The rows are grouped in 4 ways, from coarse to fine. Each group lies inside one group of the grouping before and may be the whole of it. The rows also spread widely along 15 directions, which tell nothing about the answers.
(in the rows, 128 means zero)
Known rows, each followed by its group in each grouping:
[132 113 106 154 139 148 117  66 125 188 173  73 128 112 128 102 112 134
 111 103 144 107 139 130 124]  K_345 K_836 zun K_494
[113 116 140 137 124 119 161 151 132 107  87 158 144 163 109 115 110 149
 173 116  98 173 149 129 119]  K_345 K_836 Buz K_636
[158 144  93 115  86 126 126 155 157 125 104  95 106  75 129 131 124 134
  76 111 123  99  99  94 144]  K_345 K_174 vevid K_46
[129 123 148 154 142 158 122 109 144  96 115 163 150 118 115 116 125 146
 114 120 112  94 145  61 164]  K_803 K_680 voz K_3
[ 71 132 169 154 144 171 114 117 153 109  98 165 117  97 123  90 110 157
 151 126 118  96 114  87 159]  K_184 K_206 velo K_216
[128 100 121 118 174 154 166 136 138 158 113 158 127 118 139 115 123 172
 133 158 137 146 119 145 129]  K_803 K_527 rut K_931
[137 127 108 151 150 139 216 186 176 137  59 163 157 155 140 109 148 156
 169 108 158 176 116 142 142]  K_803 K_680 Kis K_318
[133  77 102 122 168 106 143 138 132 105 117 115 126 179 142 131 146 103
  97  85 130 174 133 139 111]  K_184 K_970 derez K_442
[ 93  92 168 117 156 155 153 126 133 127 136 179 154 147  99  69 120 139
 128  63  98 118 137  74 178]  K_345 K_194 zabir K_110
[106 116 133  87 175 139 111 146 146 129 124 112  68 130 156 125 112  99
 106 116 113 179  94 138  71]  K_184 K_970 derez K_583
[117 125 110 139 116 149 130  99  94 134 131 132  97 161 132 132 131 132
 138  91 104 109 149 111 101]  K_803 K_680 Dev K_480
[124  96 136 122 165 121 142  84 126 125 117 142  86 124 127  87  62 172
 129  88  75 105 166 101 196]  K_345 K_836 sis K_37
[190 126  83 135 170 170 140  85 167 217 154  53 120 135 168 141 102 126
 108 131 142 126 130 133  97]  K_803 K_527 luraf K_939
[157 152  84 145 144 145 142 123 107 116 120 118  70  88 157 162 150 104
  90 136 134 109 117  95 121]  K_345 K_194 Suga K_217
[114 181 120 183 103 134 130 144  67 121 114 115  88  97 101 135 159  76
 144  92 182 142  98 110 141]  K_803 K_527 luraf K_572
[156 127 168 130  72 140 121 112 135 125 157 120 184  99 107 115 106 154
  79 138  94 120 191 130 114]  K_345 K_174 Zike K_891
[167  95 116 114 177 127 154 147 146 152 124 132 152 182 128 102 110 127
 132  97 122 159 119 122 153]  K_803 K_527 gepa K_901
[170 121 111 108 116 143 134 157 164 109  93 150 104 130 179 136 136 173
  79 160 104  95 142 143 124]  K_803 K_527 rut K_727
[137 123 125 152 132 159 119  96 106 147 159 104 104 146 151 115 136 118
 105 103 132  81 150 129 140]  K_345 K_194 resul K_168
[168 116 129 113 133 149 112 108  98 107 154 133 104 126 150 147 130 136
  61 141 102  87 166 118 129]  K_803 K_680 voz K_231
[129 123 105 136 146 194 217 102  86 227 170 122 147  59 111 127 143 168
 126 159 173 121 131 142 134]  K_345 K_836 sis K_37
[126 168 114 118   5  92  89 168 109  76  80 130 117 106  88 131 100 152
 148 133  72 124 114 123  95]  K_184 K_206 velo K_216
[121  96  82 148 161 111 101 116 111 157 140 167 169 113 102  69 117 173
 185 193 139 129  70 140 123]  K_345 K_836 zun K_494
[164 100  68 120 192 154 120  99 173 158 130 114 113  97 168 141 116 158
 100 193 120 105  98 101 100]  K_345 K_836 zun K_494
[181 142 116 158 130 152 164 148 148 137 104 118 146 194 162 130 127 124
 148 117 122 115 149 137 147]  K_184 K_206 velo K_216
[101 124 108 180  81 154 113  97 131 150 114  80 105 154 139 124 127 151
 149  93 143  59 145 132 137]  K_345 K_174 Zike K_891
[148 156 142 214 142 137 100 103 141 116 116 117 174 152 109 118  99 110
 195 154 130 140 139  94 131]  K_345 K_836 sis K_37
[148 121 122 107 108 148 122 162 177 106 112 134 159 102 106 118 143 136
  65  94 122  96  97  51 164]  K_803 K_680 voz K_3
[122 114 173 109 139 145 146 126 158 146 114 106 145 141  81 114  69 130
 131  64  95 173 145  79 150]  K_803 K_527 rut K_727
[106 148 121 157 176 114 110 132 114 173 126 128 123  35  80  58  86 136
 185 146 188 181  39 140 162]  K_803 K_680 Dev K_480
[ 86 130 102 124  55 112 121 148 106 108  86 127  76 112 117 125 125 169
 143 116 108 112 121 146 107]  K_345 K_836 sis K_37
[111  92  89 169 161 172 109  76 117 189 175 133 168 169 134  93 167 133
 146 120 163  91 104 116 100]  K_803 K_527 rut K_727
[131 146 124 139  94 170 146 125 150 189 143  69 180  78  68 130 114 122
 129 113 148 139  99  78 117]  K_345 K_194 resul K_168
[ 36  77 128 136  79 122 172 119 134  91  88 182 159 147 104 113 167 177
 139  83  96 175 178 138  45]  K_345 K_194 resul K_168
[151 131 128 146  82 138 126 115 108 122 141 122 139 134 128 130 147 132
  84 105 123 107 170 132 120]  K_803 K_527 rut K_727
[157 135  47  98 115  92 122 150 143 121 114 172 108  96 154  87 155 133
  94 113 105 148  74 118  70]  K_803 K_527 gepa K_901
[121 142 142 120  72 177  88 169 115 141 149  81 135 154 101 146 155  96
 102  99 153  91  88  98 114]  K_803 K_680 Kis K_318
[ 96  48 180  79 184 152 145 121 156 145 160 133 121 139 145  72 117 158
  53  72 118 132 162 158 159]  K_345 K_194 Suga K_217
[ 89 127 127 120 121 174 144 111  91 157 148 150  98 161 143 112 140 130
 148 105 102 114 138 134  78]  K_184 K_970 derez K_442

New rows, each followed by its group in each grouping:
[106 167 150 135  60 141  82 130  67 124 178 158 136 150  93  77 164  71
 120  49 110 117 116  89  92]  K_803 K_527 luraf K_572
[119 123 145 128  91 155 134 114  67 120 165 141 127 116 119 126 156 128
  80 115 121  99 166 137 121]  K_184 K_970 derez K_442
[131 104  97 119 142  88 128 162 122 145  86  87 145 147  51 133  62 137
 204 122 133 207  65 114 137]  K_803 K_680 Kis K_318
[135  79 120  82 173 121 102 140 126 142 139 109  75 116 158 107 103 163
  80 146 140 127 104 188 139]  K_803 K_680 Kis K_318
[153 102 159 153 183 153 151  89 107 109 144 139 128 112 137 124 116 135
  76 125 128  98 185 110 205]  K_184 K_970 derez K_442
[154 136 104 112 141 113 125 176 129 104 102 123  73 100 160 137 133 122
  96 158 134 149  97 158 114]  K_345 K_194 Suga K_217
[141 124  90 162 148 110 100 123 144 132 105 116 119  87 136 107 120 149
 132 163 166 137  90 152 130]  K_803 K_527 gepa K_901
[134 127 103 146 175 146  95 100 116 154 160  98 115 155 140 113 125  80
 135 103 135 130  89 103 106]  K_184 K_206 velo K_216
[ 74 119 154 200 138 135 114  58  58 117 156 157 144 109  97 105 129 135
 172 145 137 145 170 141  99]  K_345 K_194 zabir K_110
[129 145 115 147 106 140 146 133 131 124  93  89 127 103  87 171 108 114
 142 119 120 151 119  67 116]  K_345 K_174 vevid K_46
[160 107 138 142 196 139 153 118 184 124 107 155 166 119 136 104  99 155
 123 140 117 162 144 104 146]  K_803 K_680 Dev K_480
[117  97 135 164 213 182 146  79  91 146 139 106 102 142 130 155 114 122
 137 131 150  96 137  91 183]  K_184 K_206 velo K_216
[110 107  75 131 113  88 109 129  84 132 128 164 125 117 107  79 124 166
 169 151 119 133  88 155 111]  K_345 K_836 sis K_37
[141 132 153 169 130 152  31 111 151 143 149  54 115 179 163 101  94 114
 137 137 148  70 116 168 144]  K_184 K_206 velo K_216
[ 77  70 125  56 172 159 137 189 112 134 119 155  93 141 112 135 140 144
 123 143 122 137  58 112 118]  K_345 K_194 Suga K_217
[124 125  91 180 115 152 108  77 109 104 136 160  91 139 185 111 176 143
 102 117 118  31 161 115 125]  K_345 K_194 zabir K_110
[131 130 140 150 127 134 124 125  63 161 161 123 152 112  67  92 101 124
 167 125 146 120 105 119 186]  K_345 K_194 zabir K_110
[206 116  42 162 140 138 145 108 117 144 132 106 195 170 122 181 142 120
 146 178 122 121 118  83  93]  K_184 K_206 velo K_216
[130 162  98 190 154 130 118 135 151 147  84  79 123 150 116 144 106  92
 212 128 165 195  80 118  83]  K_803 K_680 Dev K_480
[162 112  66 129 114 106 160 170 160 160 101 140 223 135  67  96 122 157
 173 123 139 170  65  94 131]  K_803 K_680 Kis K_318
[125  59  96  83 152 108 150 151 157 105  88  83 130 140 113 184 116 139
  86 121 114 195 118 122  88]  K_184 K_206 velo K_216
[139 167 137 118  87 138 115 136 145  91 124 164 114 105 153 117 145 118
  83 111  81 148 151 112  48]  K_803 K_680 Dev K_480
[131  94 100 152 172 146 160 147 157 132  86 168 142 190 158 110 149 157
 163 130 141 124 117 134 139]  K_803 K_527 gepa K_901
[106 130 165 144 166 175 139 173 131 129  94 105  98 183 132 157 126 103
 165 119 159 156 111 131 130]  K_803 K_680 Dev K_480
[139 152 141 218 126 146 116  91 114 131 146 119 170 155 126 104 140 100
 163 122 151 125 160 129 121]  K_345 K_194 resul K_168
[167 179 108  87  55 123 110 200 109 143 132 120 130 118 101 124 130  98
 123 126 112 163  71 127  68]  K_803 K_527 gepa K_901
[132 103  86 121 134 126 122 104 147 157 125  82 124  94 111 131  98 149
 117 131 122 138 106 112 107]  K_345 K_194 resul K_168
[ 97  89 142  91 156 170 126 138 196 156  99 157 131 155 132  90  94 182
 148 119  88 116 105  97 123]  K_803 K_527 luraf K_939
[ 74  94 145 216 138 112 113  85 117  75 100 149 136 147 131 106 144 147
 151 116 151 127 179 149 136]  K_345 K_174 Zike K_891
[ 69  88 152 163 132 157 116  63 144 112 129 141 132 117 125 103 128 165
 111 102 111  95 176 102 124]  K_345 K_194 resul K_168
[ 67 118 142 174 149 163  75 114 107 138 132 130 110 162 122 102 127 128
 195 146 150  98  93 131 118]  K_345 K_194 Suga K_217
[153 152 129 154 149 126  91 149 165  97  88 175 126 152 150  86 100 141
 175 153  99 124 103 110 132]  K_803 K_680 Dev K_480
[ 90 149 143 155 179 143 144 126 110 140  94 159  96 140 105 101  86 120
 226 110 120 184  99 102 122]  K_803 K_680 Dev K_480
[127 149 121 134 103 136 190 159 143 102  92 147 167  96  85 148 158 106
 109  81 126 202 129  65  90]  K_803 K_680 voz K_3
[160 137 103  81  71 131 200 169 125 135  93  85 151 101  74 200 105 132
 109 120  91 199 135  95  81]  K_184 K_206 velo K_216
[106 130 137 130 138 133 110 125 106  73 112 162  92 154 123 117 127  96
 123  67  82 113 122  54 144]  K_184 K_206 velo K_216
[123 101 150 145 180 140  38 132 152 112 128 128 109 162 152  92 113 127
 126 152 142  92  89 130 156]  K_803 K_527 luraf K_939
[160 137  89 124 143  96  36 112 115 150 159  94  90  87 130  84  92 111
 112 144 135 125  61 136 118]  K_803 K_527 luraf K_939
[229 158 147 218 215 138 100 115 132 133 154 102 208 176 126 130  99  65
 173 188 169 178 129 116 143]  K_803 K_680 Kis K_318
[108 106  82 132  80 135 159 168 161 169  88 112 191  87  79 130 135 194
 166 181 161 152  76 147  93]  K_345 K_194 resul K_168
[ 97 139 147 102  90 155 114  96  63 147 180 117  45 120 142  98 126 114
  82  56  94  86 160 140 111]  K_345 K_194 Suga K_217
[136 178 132 155 100 123  88 181 129 132 121 127 116  59 123  76 147 111
 114 136 190 130  59 155 153]  K_803 K_527 luraf K_939
[ 67 120 103 151 113 139 138 130 134 129  97 155 151  74  72 105 138 156
 166 125 140 135  76  74 119]  K_345 K_194 Suga K_217
[130 175 132 174 110 146 130 107 130  93  98 119  83 127 160 166 128 106
 135 137  99 150 176 116  56]  K_345 K_836 zun K_494
[134 106  97 140  92 125  78 149 112 127 144  91 157 139 110 138 158 119
 108 152 157 106  89 135 101]  K_345 K_174 vevid K_46
[110 112 151 160 145 189 103 121 185 154 120  92 134 178 150 117 120 142
 143 126 140  77 126 113 140]  K_345 K_836 zun K_494
[111 114  99  94  84  95  83 129  12 112 158 167  66 160 110  97 118 141
 147 118  73  88 117 147 121]  K_345 K_836 Buz K_636
[156 134  89 117 121 141 204 110 157 169  90  83  75  57 133 132  89 174
  84  65 131 112 146 105 189]  K_803 K_680 Kis K_318
[130  88 108  89 114  92 134 149  53 116 146 164 134  97  73 103 120 157
 111 132 109 131 108 129 163]  K_345 K_194 zabir K_110
[159 103  95 146 179 109 148 107 145 132  95 106 120 152 115 116  80 138
 148  80 121 141 128  90 191]  K_803 K_680 voz K_3
[181 101 107 153 171 108  74 111 194 106 107 103 120  98 179 112 107 160
  68 176 146 110 129 156 149]  K_803 K_527 luraf K_939
[126 139 131 188 158 135 165 108 158 121  98 114 137 143 136 125 131 104
 143  75 151 188 158 117 108]  K_803 K_680 Kis K_318
[156 106  80 116 119  84 131 142 135  98  87 113 117 127 118 153 100 150
 124 143  93 166 129 125 103]  K_345 K_836 Buz K_636
[131 120 138 194 169 150 113  85 125 170 148 152 168 160 137  59  99 160
 207 169 138 105 137 161 147]  K_345 K_194 resul K_168
[ 89  81 152  95 146 163 115 161 163 137 127 133 158 157  88 100 140 121
 103  64 133 125  80  60 153]  K_803 K_527 luraf K_572
[153 139 121 150 102 135 124 137 110  98 103 117 109 151 137 170 123 134
 133 164 106 117 159 130 108]  K_345 K_836 zun K_494
[151 155 119 122  99 146 155 139 122 121 126 107 116 140 135 150 140  89
  95  77 102 146 144 100  93]  K_184 K_206 velo K_216
[172 138  87 172 163 103 127 132 109 124 109 109 139  81 101 142 104 117
 152 179 159 156  89 105 156]  K_345 K_174 Zike K_891
[132 121 111 158 120 121  57 107 112 126 153 107 137 178 112  96 119 104
 148 104 116  93 104  95 130]  K_345 K_836 zun K_494
[129 137 128 153 105 111 132 172 129  98  91  95 106 159 139 143 150 102
 119  92 160 180 135 175 101]  K_803 K_680 Dev K_480
[133 168 131 179 131 124  73  99  75 138 167 129 108 111 129  78 117  95
 161 143 139 123 110 148 114]  K_345 K_194 resul K_168
[146 116 157 143 150 158 168 127 130 139 110  89  93 112 161 163 102 159
 103 164 146 131 185 183 147]  K_345 K_174 Zike K_891
[139 127  90 186 158  93 109  81 133 110 106  60  74  88 135 131 101 107
 107  90 155 139 133 114 161]  K_345 K_836 sis K_37
[121 104 116 142 167 110 118 179 165 127  84 171 162 135 122  71 118 171
 185 172 157 167  65 166 138]  K_803 K_680 Dev K_480
[ 97 157 125 157 124 150  87  95 105 142 152 135  83 110 143  85 142 101
 128  87 137 112 108 117  95]  K_803 K_527 gepa K_901
[178 106  93 103 190 157 160 153 131 200 164 116 129 174 171  90 137 116
 115 120 152 121  91 165 147]  K_184 K_970 derez K_442
[136  96 127 125  76 133 159 154  99 123 127 123 167 162 107 145 152 156
 111 133 126 126 166 164 117]  K_345 K_194 resul K_168
[166 103  72  84  95 143 115 120 159 176 123 126 134 166 134 106  86 192
 138 128  65  69 113 104 117]  K_803 K_527 gepa K_901
[159 134 106 155  71  89 145 121 146  94 107 142 134 113 156  89 140 161
  82  97 107 122 188 166 128]  K_345 K_836 zun K_494
[129 102 129 134 140 111 118 166 122  86  96 129 111 123 130 136 131 140
 113 156 144 138 117 155 148]  K_345 K_194 zabir K_110
[178 145  99 123 147 127 167 131 163 156 111 148  98  96 182  76 102 168
 118 136 107 120 135 162 146]  K_345 K_194 resul K_168
[142 130 117 123 150 150 117 124 174 133 112 116  96 112 166 107 108 138
 101 115 113  99 109 109 143]  K_184 K_206 velo K_216
[ 99 133 103 161  80 147 134 110 137 140  82  95 131  99  74 155 111 155
 159 108 132 121 119  71 126]  K_803 K_527 luraf K_939
[ 97 121 137 146 115 137 126 164 144  98  84 121 105 128 126 130 137 139
 130 121 143 124 115 127 144]  K_345 K_836 sis K_37
[128 116 140 141 148 148 139 117  86 166 173 133 165  79  90 101 129 139
 121 160 160 141 118 139 142]  K_345 K_836 zun K_494
[109 126  79 144 129 121 126 166 128  80  66 167 117 147 114 148 156 127
 165 133 127 142  73  73  99]  K_803 K_680 Kis K_318
[207 131  34 193 105  78  51 110 117  96 129 123 125 176 172  92 146 126
 128 144 128  34 108 134 161]  K_345 K_194 Suga K_217
[176 144 105 126 114 118 117 132 126 147 147 108 133  60 117 101 108 137
  92 149 134 120 105 132 147]  K_345 K_194 Suga K_217
[121 141 171 144 163 154  33 102 140 115 151 151 120 134 134  82  89 114
 145 155  98 111 104  95 109]  K_803 K_527 gepa K_901
[107 143 140 136 148 180 121  98 148 176 143 144 133  92 104  76  84 150
 167 123 102  93  97  56 152]  K_345 K_836 sis K_37
[140 108 150 209 222 147 157  81 157 108 101 115 173 210 127 148 100  86
 184 107 123 192 181  82 128]  K_184 K_970 derez K_442
[136 130  79 172 155  94 102 101 127 142 124 125 146  60 103  87 105 140
 162 169 154 158  76 127 121]  K_345 K_194 resul K_168
[175 144 163  99  88 128 122 177 160 109 120 122 143 132 125 109  97 134
  89 118  86 129 147 125 148]  K_345 K_836 Buz K_636
[108 164 152 156 111 119 123 112  43  84 138 151  56 154 131 116 130  78
 141  67  93 140 170 120 118]  K_345 K_836 sis K_37
[148 139 133 162 208 152 188 116 114 154 126 184 169 105 100  97 107 132
 183 145 139 180 117  86 154]  K_803 K_680 Kis K_318
[124 100  55 159 151  78 123  83 119 132 100 138 111  69 109  85 104 172
 141 116 143 135  99 120 159]  K_803 K_527 gepa K_901
[175 134 140 133 198 172 119 135 124 156 169 147 129 162 167  98 124 106
 129 162 126 107 112 122 144]  K_345 K_836 sis K_37
[122 114 110  96 179 169 138  99 114 180 158 139 110  98 129 111 100 143
 132 144 103 124  93  99 108]  K_184 K_206 velo K_216
[ 91 114 124 125 107 105  71 131 138 124 122 136  94  76 125  49 107 170
 120 120 131  93  84 155 157]  K_345 K_194 resul K_168
[ 97 128 159 120 174 111  73 130 126  88 110 149  41 165 161  79  90 107
 143  82  95 153 118 141 123]  K_803 K_680 voz K_3
[122 125 118 155 172 139 109 138 183 101  95 109  89 154 169 120 138  96
 114  88 135 125 105  91 133]  K_345 K_836 sis K_37
[156 194 163 214 116 168 171 117 158  87 113 149 158 126 159 136 173  79
 105 102 130 150 202  90  97]  K_345 K_836 zun K_494
[ 83 133 146 169 114 168 140 129 124 135 109 141 127 125 110 100 146 144
 149  85 159  98 122 108 163]  K_803 K_680 Dev K_480
[179 136  89 101 161 162 169 115 121 183 145  60  93  96 109 167  91 100
  96  95 117 124 105  46 160]  K_345 K_836 sis K_37
[194 108  48 107 183 124 146 101 127 167 173 121 148 104 144 134 139 110
  81 151 114 161 103  97  68]  K_345 K_836 Buz K_636
[192 126  85 136 137  99  97 113 171 129 137 118 152  95 141  85 103 140
  90 137 108 118 115 110 138]  K_345 K_836 Buz K_636
[133 153 135 174  94 127 109 131 170  78 106 185 191 118 132 100 149 133
 139 158  97 152 147 109  56]  K_345 K_194 zabir K_110
[136 137 132 179 116 155 104  83  88 148 151  57  95 142 134 156 110 110
 129 123 146  92 164 138 130]  K_345 K_174 Zike K_891
[114 136 141 155 144 152 159 112 193 124  83 116 110 107 150 123 102 148
 129 107 112 152 159 109 115]  K_345 K_836 sis K_37
